There are 3 nested groupings, the coarsest first. Each group lies inside one group of the grouping before and may be the whole of it. The rows also spread widely along 7 directions, which tell nothing about the answers.
In the rows, zero is written as 128.
Known rows, each followed by its group in each grouping:
[101  81  88 116 116 120 157 136 165 119 143 153 132 120 184 122 119 114
 165  78 126 116 113]  doma Kis Z_384
[140  70 104 146 175 156 113  97  92 138 161 107 105 128 154 108 140 103
 155 122 118 125 104]  zab Sifod Z_911
[123 108 152 129 209 107 120 120 126  95 160 143 108 136 144 132 118 133
 163  87 135 165 148]  dupil tosa Z_828
[115  84 124 123 171 137 128 115 118 124 161 137 131 125 147 124 131 121
 153 107 113 147 117]  nik tirez Z_969
[ 81  90 119 107 130 107 152 133 165 145 126 145 158 104 167 129 137 124
 154 116 123 135 128]  nik Rov Z_77
[127 105 119 112 153 142 137 125 111 135 158 127 150 142 145 133 155  65
 162  54 109 153 128]  dupil lafu Z_869
[110 140 164  95 170 133 147 114 107 135 153 163 137 137  69 122 160  81
 144  86 118 176 152]  doma gazuz Z_583
[ 69 142 119  83 132 125 178 119 134 134 117 152 135 122  87 167 136 102
 145 147  89 123 158]  nik tirez Z_451
[127 102 155 127 191 137 123  93 103 121 154 126 109 131 104 132 148 104
 145 133 123 135 127]  doma gazuz Z_486
[124  78 138 127 175 141 120 113 115 151 177 149 134 105 129  88 149 116
 143 112 136 161  95]  doma gazuz Z_574
[118 123 136 143 154  97 141 126 120 165 133 126 117  99 129 146 105 135
 134 150 139 142 122]  dupil lafu Z_114
[111 125 155 123 172 129 130 124  98 173 168 147 138 113  76 111 129 124
 120 125 124 205 117]  nik Rov Z_246
[126  85 159 125 181 117 125 118 102 163 154 133 140 110 134 113 156 110
 147 128 132 165 122]  dupil tosa Z_204
[ 91 114 125 122 200 118 131 112 149  78 145 153  97 122 132 152 103 154
 157 123 118 141 140]  nik Rov Z_716
[157 106 124 136 139 108 130 121 108 140 135  86 129 153 163 156 122  90
 149  82 131 130 133]  dupil miza Z_242
[115  65 171 117 158 107 123 137 127 177 160 139 179 110 169  68 170 107
 157  86 159 179 123]  zab zube Z_727
[152 145 183 142 165  87 129 124  97 152 132 110 111 154 101 138 106 121
 135  98 149 181 160]  zab Popo Z_966
[111  64 139 135 173 137 131 103 126 151 155 145 127  88 144  98 145 132
 148 159 129 126 102]  doma Kis Z_919
[141 107 140 130 121 105 139 141 118 175 159 139 150 130 145 103 118 104
 133  61 146 178 107]  doma voleg Z_714
[132 114  57 129 215 185 118  89  96  37 186 144  46 165 129 142 104 113
 179  69  90 125 123]  zab Sifod Z_389
[139  95 162 121 118  93 142 120 114 158 101  71 153 161 172 145 164  61
 158  98 134 119 163]  zab Sifod Z_71
[144  86 116 137 198 146 117 107  89 123 177 123 101 134 135 129 136 108
 150 103 114 157 105]  dupil tosa Z_280
[151  91 193 146 176  99 117 110  85 165 136  73 146 131 138 141 165  89
 138 137 137 145 146]  dupil kug Z_986
[ 77  64 128 122 183 140 136  93 118 148 139 139 123  81 132 110 169 126
 161 194 116 106 125]  zab zos Z_989
[132 117 135 142 155 108 133 125 101 158 143 109 123 120 126 144 117 118
 133 126 134 150 125]  dupil kug Z_968
[144 107 130 138 168 142 135  95  97 115 145 109  92 147 111 150 126 101
 142 130 113 119 126]  doma Kis Z_384
[127 101 134 118 147 116 139 113 132 121 136 120 126 144 144 140 138  92
 150  90 127 126 132]  doma gazuz Z_486
[142 110 114 149 121 114 146 116 104 184 138 118 107 108 116 131  91 128
 114 157 134 131  89]  doma voleg Z_714
[155  37 134 156 188 151 103  90 105 124 168 103 119 123 179 104 152 112
 158 125 125 116  93]  doma Kis Z_919
[ 88 109 103 106 106 101 171 133 165 134 111 147 132 116 161 147 113 113
 156 113 122  97 129]  doma voleg Z_714
[130 121 128 126 127 106 151 133 108 167 138 110 139 127 129 149 128  93
 133 104 129 149 132]  dupil kug Z_986
[136 125 182 131 150  81 138 132 121 153 137 130 136 135 126 127 116 118
 133  95 151 167 142]  doma voleg Z_714
[122  84 124 146 173 109 129 111 123 138 139 118  97 105 151 123 104 157
 143 167 149 121 113]  zab zube Z_727
[115 131 144 107 153 145 149  96  94 140 122  99 129 152  78 175 160  70
 134 145  86 133 150]  nik Rov Z_246
[121 121 102 133 168 124 130 123 116 132 162 143 106 115 125 131  96 137
 145 110 132 151 115]  dupil miza Z_242

New rows. What belongs after each?
[147  96 129 145 152  94 128 135 115 158 150 119 123 122 162 129 105 126
 140 102 146 162 110]  dupil tosa Z_204
[112 129 127 107 123 122 158 119 114 156 115 120 129 145 110 146 142  82
 149 105 112 133 153]  zab Popo Z_966
[111  60 145 127 193 153 123  84 111 140 153 138 125  91 125 103 172 112
 151 178 120 118 107]  doma gazuz Z_583
[125  87 151 131 213 141 108 106  93 112 181 134 120 141 131 102 154 109
 165  78 122 172 136]  zab zos Z_989
[124 110 109 114 161 158 136 120  95 133 172 128 134 140 121 135 155  69
 151  65 100 156 122]  dupil kug Z_986
[141 133 137 132 160 108 132 121 102 142 145 113 115 141 117 151 110 110
 139 100 134 153 141]  dupil miza Z_242
[ 85  68 135 107 144 133 144 121 124 176 136 129 175  89 158 113 194  86
 162 140 116 123 125]  dupil kug Z_968
[112  89 132 117 157 116 137 143 124 169 168 160 151 104 145  98 146 113
 147  87 138 184 108]  dupil tosa Z_280
[ 84 128 132  99 173 135 154 116 107 155 145 167 122  98  73 133 151 110
 143 159 106 154 136]  dupil tosa Z_204
[114  58 160 113 156 142 140  95 116 142 135 114 158 127 149 117 203  68
 162 130 109 107 133]  doma Kis Z_384
[113  90 126 128 151 132 146 105 120 143 140 133 117 111 123 125 137 116
 146 156 119 112 116]  doma Kis Z_384
[123  78 180 169 252 100  86 106 110 117 186 146  91  98 141  84 105 193
 154 144 168 182 125]  zab zos Z_989
[142  98 166 128 183 138 117  95  73 162 148  97 138 126 105 130 174  82
 142 142 120 143 134]  dupil miza Z_242
[109 110 121 130 162 111 139 120 126 126 141 129 105 130 138 135 111 129
 153 113 132 137 139]  zab zos Z_989
[163  76 134 139 163 137 117 112  80 165 164  99 134 136 145 122 154  83
 143 103 122 157 102]  dupil tosa Z_204
[114 122 114 127 167 126 137 117 110 127 148 141 100 132 118 124 112 122
 152 111 127 150 132]  zab Sifod Z_71
[144  58 141 154 183 134 112  92 102 141 155 108 112 110 157 114 137 123
 145 158 132 114  95]  doma voleg Z_714
[ 91  81 114 103 163 155 145 109 118 143 150 143 134 109 130 110 167 101
 160 135 114 125 121]  zab zube Z_727
[118 114 144 113 169 154 141 104  96 142 159 149 124 129  84 118 154  90
 141 113 106 154 127]  doma Kis Z_919
[124 128 107 126 146 137 142 114  91 173 149 128 116 110  92 135 122 109
 131 140 119 145 111]  dupil miza Z_242
[113 103 121 111 137 124 150 106 117 127 104  99 122 147 147 156 155  79
 164 132 107  93 156]  zab Sifod Z_71
[119 103 133 114 144 127 146 112 123 146 140 136 134 123 126 126 148  95
 144 113 125 137 123]  doma gazuz Z_583
[147 139 155 130 183 140 130  89  59 131 131  90  94 170  74 156 147  75
 141 131 108 142 158]  zab Sifod Z_71
[150 118 121 148 146  88 127 137 121 146 151 117 115 131 159 137  79 138
 140  83 156 159 120]  dupil miza Z_242
[106 135  72 115 116 136 166 136 134 143 159 176 105 117 107 125  81 126
 135  85 120 153 100]  doma Kis Z_919
[143 120 135 119 138 125 134 126 101 153 153 111 140 157 118 140 132  84
 132  66 119 180 124]  nik Rov Z_716
[117 117 169 151 221 111 111 108 104 139 163 157  89 100  92 101 104 175
 141 157 150 181 132]  zab Popo Z_966
[134  94 179 140 170  87 123 127 132 152 150 140 137 110 147 101 126 138
 140 110 165 170 124]  doma gazuz Z_583
[109 139 138 134 147  81 150 122 142 129 108 112 102 127 121 179  81 148
 127 157 132 134 148]  nik Rov Z_246
[107 111 131 115 129 100 147 142 131 179 143 143 159 104 142 115 131 116
 146 103 144 159 126]  dupil miza Z_242
[147 101 170 134 154 123 136 106  93 152 139 102 131 143 113 133 154  86
 137 123 123 140 136]  doma Kis Z_384
[136  99 176 125 164 107 131 118 124 125 143 124 141 149 149 125 144  96
 154  75 134 153 147]  doma Kis Z_919
[135 134 151 136 179 126 126 128  84 168 178 144 126 119  90 118 124 111
 130  92 135 203 115]  dupil lafu Z_114
[145 102 196 139 175 116 127  99  88 164 140 107 132 129 100 122 155 104
 131 151 134 150 138]  doma Kis Z_919
[160  89  91 134 163 171 115 100  73 139 172  97 116 147 135 136 145  73
 149  87 104 135  97]  dupil miza Z_242
[130 100 148 144 125 102 155 101 112 180 103  95 115 104 117 153 124 121
 122 211 131  94 123]  doma Kis Z_919
[140 111 135 145 173 127 123 121  93 167 169 128 124 112 123 122 123 113
 135 111 134 171 107]  dupil lafu Z_114
[134  94 159 132 212 138 109 101 105  98 159 124 111 151 137 119 147 106
 170  81 123 157 148]  zab Popo Z_966
[ 86 120 162 102 170 130 153 113 122 146 143 172 138 107  81 115 158 111
 147 137 116 152 145]  doma Kis Z_919
[111 111 126 114 150 130 140 117 120 139 141 127 131 131 121 143 135 105
 141 115 112 151 126]  nik Rov Z_716
[131  98 160 137 164  93 121 133 118 167 153 127 148 108 152 109 128 128
 146 105 157 170 125]  dupil miza Z_242
[110 102 115 139 212 126 117 117 128  79 170 147  95 121 149 135 106 145
 167  95 125 146 130]  dupil kug Z_968
[100 108  85 141 173 125 140 107 124 123 140 148  71  94 129 128  90 163
 150 175 129 112 116]  zab Sifod Z_389
[ 70 127 129 103 151  97 158 135 167 130 140 190 123  94 115 120 107 149
 148 120 143 146 134]  doma gazuz Z_486
[ 63  98 151  90 129  95 164 123 174 137  92 129 166 112 155 156 162 105
 159 147 112 108 167]  nik Rov Z_246
[135 126 179 133 172  92 125 120 111 142 134 108 128 142 114 149 120 123
 128 121 137 174 147]  nik Rov Z_716
[123 113 103 132 145 131 144 125 100 165 156 125 122 110 116 136 121 108
 132 124 120 149 109]  dupil kug Z_986
[134  83 142 143 196 129 113 109 102 135 165 122 108 119 140 106 126 135
 147 134 143 151 114]  zab zube Z_727
[ 72  96 110 122 148 104 144 147 155 165 155 188 133  76 151  76 109 162
 156 120 155 168 113]  zab Sifod Z_71
[106 114  93 123 151 145 144 115 106 143 147 141 105 122 112 121 123 109
 149 126 115 139 120]  zab Sifod Z_71
[131  61 109 146 148 146 131  97 104 171 150 118 117  94 144 111 135 117
 135 174 123 107  76]  doma voleg Z_714
[ 79 122 145 107 192 103 143 113 141  95 130 162 109 118 129 128 133 136
 175 126 129 133 174]  zab Sifod Z_389
[140 119 165 113 158 136 139 111  97 131 149 123 136 161 105 134 158  68
 146  75 112 155 147]  doma Kis Z_919
[146  96 118 150 172 134 120 131  82 190 192 147 114  97 108  91 112 135
 118 118 141 202  72]  dupil tosa Z_280
[122 122 120 138 173 132 135 118  92 153 167 134 107 108  95 133 116 124
 128 134 122 160 114]  dupil kug Z_986
[125 119 110 130 118 132 150 127  84 205 146 116 138 106 100 131 134  94
 120 136 119 153 101]  dupil kug Z_968
[146 143 156 145 171  83 130 119 123 112 141 123  84 146 112 155  77 142
 129 105 154 153 138]  doma gazuz Z_486
[134  73 125 151 207 144 104  95  96 111 176 117  93 129 147 114 129 129
 160 118 128 141 115]  zab zos Z_989
[122 121 128 132 146 119 141 117  94 193 141 125 125  95  94 129 124 123
 125 170 133 145 115]  dupil miza Z_242
[121  57 155 126 150  94 132 131 135 169 136 118 164 106 189 112 165 106
 156 121 145 141 122]  dupil tosa Z_280
[125 100 148 127 168 115 128 116 112 126 146 119 128 138 138 140 122 120
 148 114 120 148 135]  nik tirez Z_969
[ 98  67 120 132 182 143 124 100 114 144 154 134 119  96 144 106 150 128
 160 156 123 125 114]  zab zos Z_989
[102 120 103 116 132 133 152 119 121 155 135 128 123 119 107 150 117 111
 129 142 105 141 116]  nik Rov Z_246
[122  77 118 144 165 119 132 121 113 172 154 134 123  88 149 110 123 138
 138 153 139 148  94]  dupil tosa Z_828
[121 100 118 145 158 126 135 115  97 170 146 115 117  94 121 135 122 125
 134 164 126 133 105]  dupil kug Z_968
[ 92 102  65 108 150 157 152 121 132 122 158 162 103 117 133 121 116 122
 157 108 112 127 106]  zab zube Z_727
[134 119 112 138 161 129 130 111 113 117 145 104  98 145 125 164  97 119
 134 118 112 143 119]  nik Rov Z_246
[139 106 119 137 220 185 113  71  65 117 183 137  70 120  57 126 133 117
 131 167 101 139  94]  doma gazuz Z_574
[122  89 117 156 183  98 120 112 134 104 147 120  82 123 171 138  83 164
 157 129 147 126 127]  zab zos Z_989
[142  99  96 132 165 142 132 108  99 125 148 109  97 139 138 152 120 102
 148 118 109 125 113]  dupil tosa Z_828
[112 109 123 135 182 135 130 102 101 136 144 132  94 117 112 122 123 127
 149 156 124 135 126]  zab Sifod Z_71
[105  91 175 129 179 128 124 111  87 201 157 146 148  87  95  71 172 119
 138 169 142 180 119]  zab Sifod Z_71
[140 108 159 140 172 110 126 113 100 149 140 101 130 129 139 149 142  99
 144 118 131 145 134]  dupil lafu Z_114
[121 104 137 132 157 114 135 111 126 139 130 111 128 126 136 149 126 122
 137 140 120 137 128]  nik Rov Z_77
[122 120 136 113 135  88 155 138 130 141 124 125 131 140 143 156 127 100
 148  90 130 149 149]  dupil tosa Z_280
[ 75  95  84 106  83 102 171 153 166 182 123 160 159  95 175  99 127 113
 157 101 139 130 121]  zab Sifod Z_911
[ 95  97 102 100 166 162 145  91 110 111 131 129 113 133 127 138 177  77
 174 133  88  96 148]  zab Sifod Z_389
[120  76 152 116 116 101 139 141 129 179 141 120 184 125 174 112 151  95
 145  84 136 163 123]  nik tirez Z_969
[108  73 131 124 166 136 130 114 110 157 155 121 148 103 147 119 171  93
 153 130 118 134 118]  dupil kug Z_986
[122  82 224 120 175  86 125 108 124 157 126 113 166 117 137 114 183 102
 149 143 152 144 156]  doma gazuz Z_574
[125 147 129 123 174 134 140 113  97 125 148 142  92 148  79 139 109 114
 144 101 115 164 145]  zab Popo Z_966
[146 110 154 138 207 134 108  96  96  94 156 101 101 160 123 155 125 114
 145 105 116 158 135]  nik Rov Z_716
[165 165 145 140 142 101 146 115  91 144 132 108  86 158  75 167  83 112
 111 113 137 158 136]  doma gazuz Z_583
[134 106 128 121 145 139 146 106 107 125 143 117 117 150 120 144 141  83
 147 102 109 125 132]  doma Kis Z_384
[132 116 154 126 159 110 132 121 120 142 152 133 126 135 118 124 126 109
 138  95 143 161 127]  doma gazuz Z_486
[121 126  98 126 167 139 147  89 118  93 128 121  68 134  98 176 102 119
 142 161 106  90 128]  doma gazuz Z_574
[118 109  85 103 109 157 151 127 116 150 149 119 148 151 131 144 142  63
 141  64  92 153 108]  nik Rov Z_246
[147 106 147 148 177 104 124 106 117 112 139 114  93 137 141 147  96 135
 143 126 137 125 127]  doma voleg Z_714
[ 97  72 179 112 149 102 139 123 140 180 141 154 176  86 143  83 178 110
 149 132 149 154 125]  doma gazuz Z_583
[147 117 157 141 161 102 127 125 111 156 161 135 119 124 117 111 109 129
 127 101 156 181 112]  doma gazuz Z_583
[141 109 154 119 152 140 135 110  87 171 159 127 142 132  93 111 164  78
 130 102 124 169 117]  doma gazuz Z_583
[115  95 174 121 180 101 128 130 127 139 152 139 141 126 146 101 142 125
 156  95 154 169 146]  zab zube Z_727
[159  86  93 156 162 151 113 123  96 164 206 152 104 108 131  79  96 137
 123  83 147 190  52]  doma gazuz Z_583
[115 107 139 133 176 126 131 122 100 158 167 139 129 102 111 119 136 118
 137 127 128 164 120]  dupil kug Z_986
[124  99 125 135 145 106 135 121 128 136 143 117 123 125 152 143 103 134
 142 125 128 141 122]  nik tirez Z_451
[124 109 157 109 161 130 135 130 119 135 172 160 151 142 124  98 148  90
 154  40 128 186 133]  doma Kis Z_919
[100  58 150 131 151  83 129 136 157 151 143 134 160 105 207  93 144 134
 168  96 158 145 135]  zab zos Z_989
[121 139 159 126 160 114 148 113  96 166 142 144 112 114  70 130 118 121
 120 150 129 157 128]  doma voleg Z_714
[127 152  91 125 177 160 144 101  85 113 154 128  77 140  77 177 110  95
 141 120  91 134 124]  dupil lafu Z_114
[109 103 139 137 180 113 128 105 127 127 132 122 107 112 125 151 115 147
 138 170 123 132 126]  nik Rov Z_716
[136  98 153 132 156 119 129 107  91 158 128  93 127 140 134 128 155  89
 149 132 128 134 142]  zab Sifod Z_71
[ 95 127 136 104 165 112 141 132 127 146 154 164 144 110 115 118 133 118
 153  95 133 167 142]  dupil miza Z_242
[135 152 101 124 137 158 154 101  57 172 139 112  93 146  53 147 129  75
 122 141  97 140 127]  zab Sifod Z_911
[136  87 186 128 196 124 114  99 104 123 153 121 134 139 133 117 162  97
 155 107 129 147 138]  doma voleg Z_714
[136 109 147 142 182 126 122  98 100 138 153 120  98 124 102 134 125 121
 130 148 132 140 114]  doma gazuz Z_486
[133  93 122 114 168 133 132 120 110 124 154 125 131 146 150 138 151  80
 161  75 112 149 129]  dupil tosa Z_204
[130  57 106 136 176 158 113  99  99 156 171 118 134 102 157 105 156 105
 156 135 119 127  90]  dupil miza Z_242
[125  93 149 120 157 118 135 109 125 134 137 122 132 128 136 132 147 102
 149 120 131 128 128]  doma gazuz Z_574
[102  99 169 108 185 111 135 118 126 129 143 142 138 125 130 114 156 115
 161 115 137 152 155]  zab zube Z_727
[107 122 163 124 191 106 130 134 113 141 170 155 137 109 111 115 134 124
 146  94 138 188 143]  dupil kug Z_986
[126 112  76 131 158 137 144 118 111 127 151 135  86 120 124 153  96 123
 143 131 110 128 104]  dupil tosa Z_204
[104  85 111 123 145 115 137 132 141 130 155 146 135 115 168 122 109 136
 152 102 126 146 113]  nik tirez Z_969
[126 104 149 133 202 131 119 104 104 104 163 132 105 134 119 137 117 135
 146 125 114 154 133]  nik tirez Z_969
[139 120  87 129 137 145 140 116  99 129 160 116 102 149 119 158  96 108
 134  97 100 145 108]  nik tirez Z_451
[179 112 109 164 164 133 118 106  68 132 153  65  87 157 131 171 100  99
 131 113 118 130 108]  dupil kug Z_968
[111 130 134 106 165 144 147 111  94 145 148 136 115 134  80 130 144  97
 139 125 116 152 137]  zab zube Z_727
[116  67 155 126 192 123 120 112 112 152 157 137 141 101 149 107 167 115
 157 138 129 152 120]  dupil tosa Z_204
[ 93 128 159 120 201 125 139 108 104 147 147 156 122  89  75 132 143 125
 144 169 119 151 143]  dupil lafu Z_869
[115 109 109 116 146 158 143 102  95 157 143 118 125 126  94 147 148  90
 129 148  95 137 109]  nik Rov Z_716
[124 145 133 126 189 132 134 114  99 114 156 138 102 133  93 154 116 108
 148 102 113 158 142]  dupil lafu Z_869
[118  96 128 134 162 113 135 120 122 135 144 116 125 113 150 143 129 115
 150 124 126 128 128]  dupil kug Z_986
[121 102 186 127 153  91 133 139 107 193 150 122 171 107 130 108 159 101
 133 108 149 184 137]  dupil kug Z_986
[130  86 167 115 184 118 120 112 130 103 156 131 142 146 155 117 157  96
 166  66 137 151 140]  doma gazuz Z_574
[108 113 101 113  89 104 174 138 150 152 120 137 133 125 149 142 112 105
 143 105 127 116 124]  doma Kis Z_384
[115 126 146 128 177 111 132 122 126 131 162 162 109 117 102 117 109 137
 136 107 145 171 122]  doma gazuz Z_486
[118  89 130 133 193 131 120 101 113 127 152 126 115 106 138 130 135 130
 157 151 127 123 125]  dupil miza Z_242
[108  90 127 134 190 145 126  90  97 138 142 127 101 109 115 118 149 117
 152 174 112 118 129]  zab Sifod Z_911
[131  81 116 121 120 122 153 113 134 124 121 103 134 146 171 149 145  81
 159 103 114  92 129]  doma Kis Z_384
[119  96 137 130 154 117 133 121 109 159 153 124 132 123 138 112 138 112
 148 106 135 155 127]  zab zos Z_989
